There are 9 hidden switches. A switch that is on adds its own fixed numbers to the row, and there is some noise. The rows also spread widely along 14 directions, which tell nothing about the answers.
Some rows, each with its switches (1 for on, 0 for off) after it:
[16,7,13,18,-7,5,0,-35,13,-11,10,13,30,1,5,26,20,-7,4,31,-5,-10,0,-12,7,-9,-15,-11,-1]  0 1 1 0 0 0 0 0 0
[-2,12,-11,20,-11,11,9,-6,-24,-7,-7,-1,30,17,-1,-20,-28,-5,13,-10,5,2,-18,-2,6,-6,3,17,-15]  0 1 1 0 1 0 1 1 1
[-17,-5,-15,10,-2,-11,-3,20,-2,-6,-4,-3,-4,4,-16,-13,-23,-12,0,-21,21,9,-8,-2,9,6,-4,-12,10]  1 1 1 1 1 1 0 1 1
[-3,7,-5,5,8,-12,18,27,2,1,-13,18,-9,13,-14,-8,-52,-5,16,-15,8,20,-6,11,20,5,5,11,14]  0 1 1 0 0 1 0 0 1
[-7,-28,-12,0,8,2,-11,-19,-12,14,-19,-11,10,-19,13,-10,7,-12,-9,-5,-6,-15,-4,-14,10,-4,3,20,1]  1 1 0 1 0 0 0 1 0
[-11,2,9,6,-16,-9,-8,11,2,14,13,-5,-2,10,-5,3,8,-3,-7,6,0,0,-11,-6,-9,-5,-8,-14,-20]  1 1 0 1 1 0 0 0 1
[-1,-22,2,-2,9,22,26,-9,-3,-12,-2,21,5,4,8,6,-18,-18,-14,-1,1,-7,5,-17,22,-17,9,34,-24]  0 0 0 1 0 0 0 0 1
[-11,-14,12,-15,1,-8,7,14,-11,0,2,-12,6,1,-6,-5,-18,-7,2,12,-19,-17,-12,3,9,-11,-2,19,10]  0 1 1 1 0 0 0 0 1
[-2,-11,2,11,-6,8,7,-3,6,8,-5,9,-1,-11,2,-2,-21,-14,-1,-5,-1,2,-10,-2,3,-1,-12,15,-1]  1 1 1 0 0 1 1 1 0
[16,5,-8,-11,-7,1,2,-7,-2,4,-3,-8,-13,-6,-8,3,-9,-1,1,-27,20,3,0,-1,2,11,-9,7,-14]  0 0 1 0 0 1 0 1 0
[25,29,19,3,-17,-3,-17,-15,18,18,2,9,24,-2,14,5,-20,15,16,3,8,4,-11,10,-9,3,-17,3,6]  0 1 0 1 1 0 1 0 1
[-2,2,-9,25,-1,-1,14,7,1,25,-18,10,-2,10,2,20,-16,2,-13,2,8,11,-5,5,7,-13,4,10,-24]  1 1 1 1 0 0 0 0 0
[-4,9,4,-9,-9,-7,5,-14,-1,12,-6,6,-7,-7,-4,26,19,-3,-10,15,-8,-4,1,-6,7,-10,5,2,-9]  0 1 1 0 1 0 1 0 0
[12,17,-4,-11,4,-22,-4,-18,4,3,-2,-1,-13,12,-8,9,-5,-7,6,-12,2,8,-10,-11,-5,2,-8,-21,-19]  0 0 1 1 1 0 1 0 0
[8,3,4,4,-3,2,-20,-36,10,-6,-10,-7,26,-16,24,16,-2,-8,-8,19,-10,-18,-15,-8,-23,-20,-25,-7,17]  1 1 1 0 0 0 1 1 1
[18,17,6,0,-4,3,13,-6,6,-36,11,-1,3,13,-2,12,-10,-2,-7,1,13,3,-11,-7,-14,-7,-16,7,-25]  1 0 0 0 0 1 0 1 1
[-4,1,-4,7,0,-9,8,5,0,5,-4,-1,-4,1,-11,-13,-5,-7,3,-6,-4,12,-11,-2,-2,4,-2,14,-21]  0 1 1 0 0 1 1 0 1
[2,5,-10,-8,0,-10,6,-3,-11,17,-26,-14,-12,-2,1,11,-9,1,-2,0,-21,-3,-19,10,0,-10,-2,18,-1]  1 1 0 1 0 0 0 0 1
[20,7,-14,0,-24,23,9,-24,-1,16,-23,-12,-4,-26,0,13,-13,-4,0,-21,2,0,-12,17,-2,2,-21,25,-8]  0 1 1 1 0 0 1 1 1
[-7,11,-5,14,-20,-4,-21,-22,-8,5,-3,-6,34,-20,8,-16,25,8,-3,2,7,-10,-10,-4,-3,1,7,6,3]  1 0 1 1 1 0 1 1 0
[-13,-7,15,-13,-20,14,8,8,8,14,9,39,-25,-5,0,-1,-30,-17,-8,-20,15,1,0,-14,15,-3,4,8,-9]  0 0 1 1 1 1 0 1 1
[11,-9,4,5,-6,6,1,5,8,-7,6,-16,20,-13,-5,-12,-7,0,10,-6,9,0,-3,8,2,12,-15,23,-2]  0 1 0 1 1 0 0 0 1
[-8,8,13,-28,4,-20,14,30,0,-18,0,-3,-4,-15,-12,2,1,10,-12,12,0,-1,2,11,13,-1,16,31,20]  1 1 0 0 0 0 1 0 0
[-30,-1,0,30,2,-14,-14,2,-3,28,-13,11,16,-5,12,-30,0,-1,7,13,-13,8,-12,-4,-7,1,13,11,-3]  0 1 0 0 1 0 1 1 0
[19,-9,-2,-7,-7,17,10,1,-2,-14,8,-1,18,-6,-3,-7,-18,-3,-6,-23,32,0,7,-8,16,1,-3,23,-17]  1 1 1 0 1 0 1 0 0
[5,-1,7,-29,-6,-15,-12,1,2,8,2,-20,-5,-15,-11,14,9,3,-11,-7,10,-9,4,0,1,2,-9,2,5]  0 1 1 1 0 1 1 0 1
[-9,-2,-5,6,-2,-9,6,-6,-1,2,-11,-9,4,-6,-7,10,4,-7,3,10,-15,-5,-8,5,3,-4,-3,2,6]  0 0 1 1 1 0 0 0 1
[-8,4,-3,-16,-5,-19,-5,15,-6,1,-6,-24,-6,-12,-15,-3,5,3,-6,-7,8,0,-1,8,-5,5,-1,3,5]  0 1 1 0 0 0 1 1 1
[-1,-25,9,12,6,0,5,-4,0,7,12,-2,16,12,-9,-5,-6,-17,12,6,-7,-3,0,-14,18,6,-9,5,-10]  0 1 0 1 0 1 1 0 0
[14,3,6,-5,-5,-19,-5,15,2,15,-3,-25,2,-4,-9,-26,-34,4,28,-19,-2,7,-19,16,-15,16,-16,13,-2]  1 0 1 0 1 0 1 1 1

New rows. What belongs after each?
[3,-8,-13,-9,24,-32,11,11,1,-9,-16,-26,0,-3,-26,2,-8,-3,11,-9,4,9,4,8,12,11,3,10,1]  0 0 1 1 1 0 1 0 1
[11,-12,-5,-8,0,-2,-7,-5,-10,-18,9,-31,31,-5,-14,-10,2,-3,7,-11,14,-12,4,-3,14,10,-12,2,12]  0 1 1 1 0 0 1 0 0
[-3,-6,-12,5,5,2,-1,-12,-5,-11,-6,-6,22,-2,-2,7,5,-10,-8,2,10,-6,7,-9,11,-6,-2,-5,9]  0 1 1 0 0 0 1 0 0
[-4,-6,-1,-6,-15,12,28,3,-15,-3,-2,-15,-5,-8,-13,12,5,-9,-5,12,-25,-9,-10,10,14,-6,-5,26,-3]  1 1 0 0 0 0 1 0 0
[-9,11,-4,17,-15,4,12,23,2,7,-11,12,1,-8,-6,14,-4,14,-20,-4,31,14,4,11,12,-2,15,30,-14]  1 1 0 1 1 1 0 1 1
[-2,-16,17,26,-13,-4,-10,2,13,31,20,18,12,3,-12,-18,1,-10,25,-4,11,8,4,-12,27,27,-5,-8,-2]  0 1 0 1 0 1 0 1 0
[-18,-5,22,5,-8,-10,3,21,-1,15,17,1,9,7,-8,-1,1,2,-2,21,-6,-5,-2,-1,2,-3,2,7,-7]  0 1 1 0 0 1 1 0 0
[0,-8,2,-12,2,-8,-1,-11,-5,4,1,-21,-8,13,-11,34,1,-11,-5,8,-4,-16,0,-11,-4,-10,-16,-19,-5]  0 0 1 0 0 1 0 1 1
[4,-12,-7,-13,21,-22,0,10,-2,5,-12,-26,-9,3,-8,-17,-36,-8,11,-20,-7,4,-14,3,-12,5,-13,13,-7]  0 0 1 1 0 1 1 0 1
[-7,8,-4,12,11,-17,-8,4,0,14,-26,4,19,-6,10,0,-24,13,8,6,5,0,-4,12,3,-3,12,18,27]  0 0 1 0 0 1 0 1 1
[12,-14,12,-10,5,-7,-4,-15,-4,13,1,-12,19,-6,5,-16,-11,-4,16,1,-17,-13,-10,-4,4,2,-6,21,-5]  0 0 1 1 0 0 1 0 0
[-5,-7,0,16,-4,0,-3,-22,10,10,-1,8,7,3,-1,19,1,-18,-1,9,-6,-2,-5,-14,2,-7,-15,-15,-8]  0 1 1 1 1 1 1 0 1
[6,11,-3,-3,-18,7,-8,-20,-8,1,-8,-8,11,-9,3,2,-5,-1,4,-6,1,-11,-13,-1,-3,-4,-11,8,5]  0 1 1 0 1 1 0 1 1
[31,13,-9,-9,-11,-6,-4,-19,4,10,-13,-20,3,-24,-3,-25,-11,5,26,-32,0,9,-18,14,-9,22,-16,26,-11]  0 0 1 1 1 0 1 0 1
[4,1,-7,-12,-8,-1,-11,-12,-15,14,-13,-18,3,-12,2,-28,-12,-1,14,-21,-10,-3,-18,-1,-5,9,-6,27,-4]  0 1 0 0 1 1 1 1 1
[-2,-8,-2,-21,2,-5,5,-17,0,-26,7,4,-7,-9,-11,-10,4,-26,-3,-10,-3,-3,-7,-23,13,0,-5,-4,-6]  0 1 1 1 1 0 1 0 0
[-11,-12,14,11,-14,9,14,18,-2,11,15,-5,7,3,-13,1,6,-1,-5,6,9,1,10,1,6,5,2,18,-26]  0 0 0 0 0 0 1 1 1
[12,10,8,10,-24,1,-21,-2,12,6,12,-20,26,-21,2,-16,4,13,8,-4,11,0,-13,15,-16,17,-25,6,11]  1 1 0 1 1 1 1 0 0
[14,-6,-4,-19,11,-16,-10,-5,-8,-1,-7,-28,15,-3,-5,-12,-10,0,10,-14,4,-6,-4,-6,0,2,-5,12,-5]  0 1 1 0 1 0 1 0 1
[3,-4,-8,7,2,17,3,-22,7,-51,11,11,22,-2,8,-2,3,-22,-21,-2,18,-2,-3,-25,3,-11,-11,-7,-4]  1 1 0 1 0 0 1 0 0
[-2,8,-2,2,-3,-18,10,1,10,-12,-1,-8,-2,-14,-17,-5,18,-2,5,4,-4,11,-4,5,-6,9,-1,9,-11]  0 0 1 0 1 0 1 0 1
[9,-1,3,-14,-3,-2,-3,-5,2,-2,4,-5,-5,-2,-2,-3,-12,-10,4,-10,0,-4,-8,-5,-1,0,-16,-5,1]  0 1 1 0 0 0 0 0 0
[-6,5,-9,6,12,-21,-5,15,2,17,-20,-6,0,8,-1,-9,-35,0,8,-8,0,13,-10,9,-10,-1,-4,-1,7]  0 1 1 0 0 0 1 0 1
[-15,-11,3,7,-18,11,5,6,7,13,9,7,-12,0,-6,0,-21,-21,-5,-9,-1,3,-10,-5,-6,-3,-20,-7,-12]  0 1 1 1 1 1 1 0 1
[-9,-25,-7,15,-3,-1,-5,6,4,10,4,-19,6,-7,-8,-23,-2,-18,6,-12,-4,5,-9,-5,-3,11,-17,1,-10]  1 1 0 1 1 0 1 0 1
[-6,-17,-22,3,5,5,20,-24,-16,6,-22,-10,-3,-7,-12,10,10,-22,2,0,-24,-3,-4,-7,28,0,3,16,-6]  0 1 0 1 1 0 1 0 0
[-23,-4,-23,2,10,-15,-18,-4,1,4,-26,-13,0,-30,6,-19,-5,-7,-1,-10,-2,1,-5,5,-14,6,-2,0,32]  0 0 1 0 1 0 1 1 0
[20,41,19,-19,-16,-22,-6,6,1,-24,15,5,13,4,-8,-28,-16,17,20,-10,9,6,-26,7,-2,9,-1,13,4]  0 1 1 1 0 1 0 0 1
[12,-11,-5,-14,8,-7,7,-24,17,-32,-3,-9,1,-34,-11,4,20,-18,-1,1,-4,-3,0,-8,8,8,-17,11,8]  0 1 1 1 1 0 1 0 0
[2,-20,16,21,2,8,-12,-3,21,16,14,7,11,-1,14,-6,-23,-11,4,2,10,-3,-1,-12,-17,2,-26,-3,-11]  0 0 1 0 0 1 0 1 0
[-2,5,-4,-23,12,-16,24,-1,-6,-16,-21,-7,-13,-10,-10,12,-4,-4,1,10,-23,-5,-9,6,10,-11,10,28,5]  0 0 1 0 1 0 0 0 1
[4,-11,-10,4,-11,18,6,-12,4,6,-13,9,4,-26,4,-12,-5,-12,2,-14,0,1,-2,1,13,4,-3,24,3]  0 1 1 0 0 0 0 0 1
[5,20,1,-2,-1,-23,-11,-9,-2,-2,-9,-6,10,5,-4,-7,-21,0,17,-2,-5,2,-22,3,-5,2,-10,-5,16]  0 1 1 1 0 1 1 1 1
[3,17,-2,7,-10,-4,2,-13,5,-1,-6,20,6,-2,2,-3,-3,-4,1,-2,0,8,-14,-6,5,-4,2,4,-3]  1 1 1 0 0 1 1 0 1
[-7,33,-5,-6,-2,-31,-6,5,-2,3,-14,3,-2,1,-4,3,-5,13,-1,1,3,9,-15,9,-3,-4,13,-5,8]  1 0 1 1 1 0 1 0 0
[-8,-15,19,4,1,-21,-4,8,2,26,3,7,13,-4,-2,-17,-10,-2,15,13,-19,-6,-11,-2,18,3,7,17,12]  1 1 1 1 0 1 1 0 0
[13,-5,11,7,-8,1,-8,-13,8,15,12,24,8,6,5,-42,-26,-19,31,-22,-1,10,-16,-20,9,12,-7,2,-19]  0 1 1 0 1 0 0 0 1
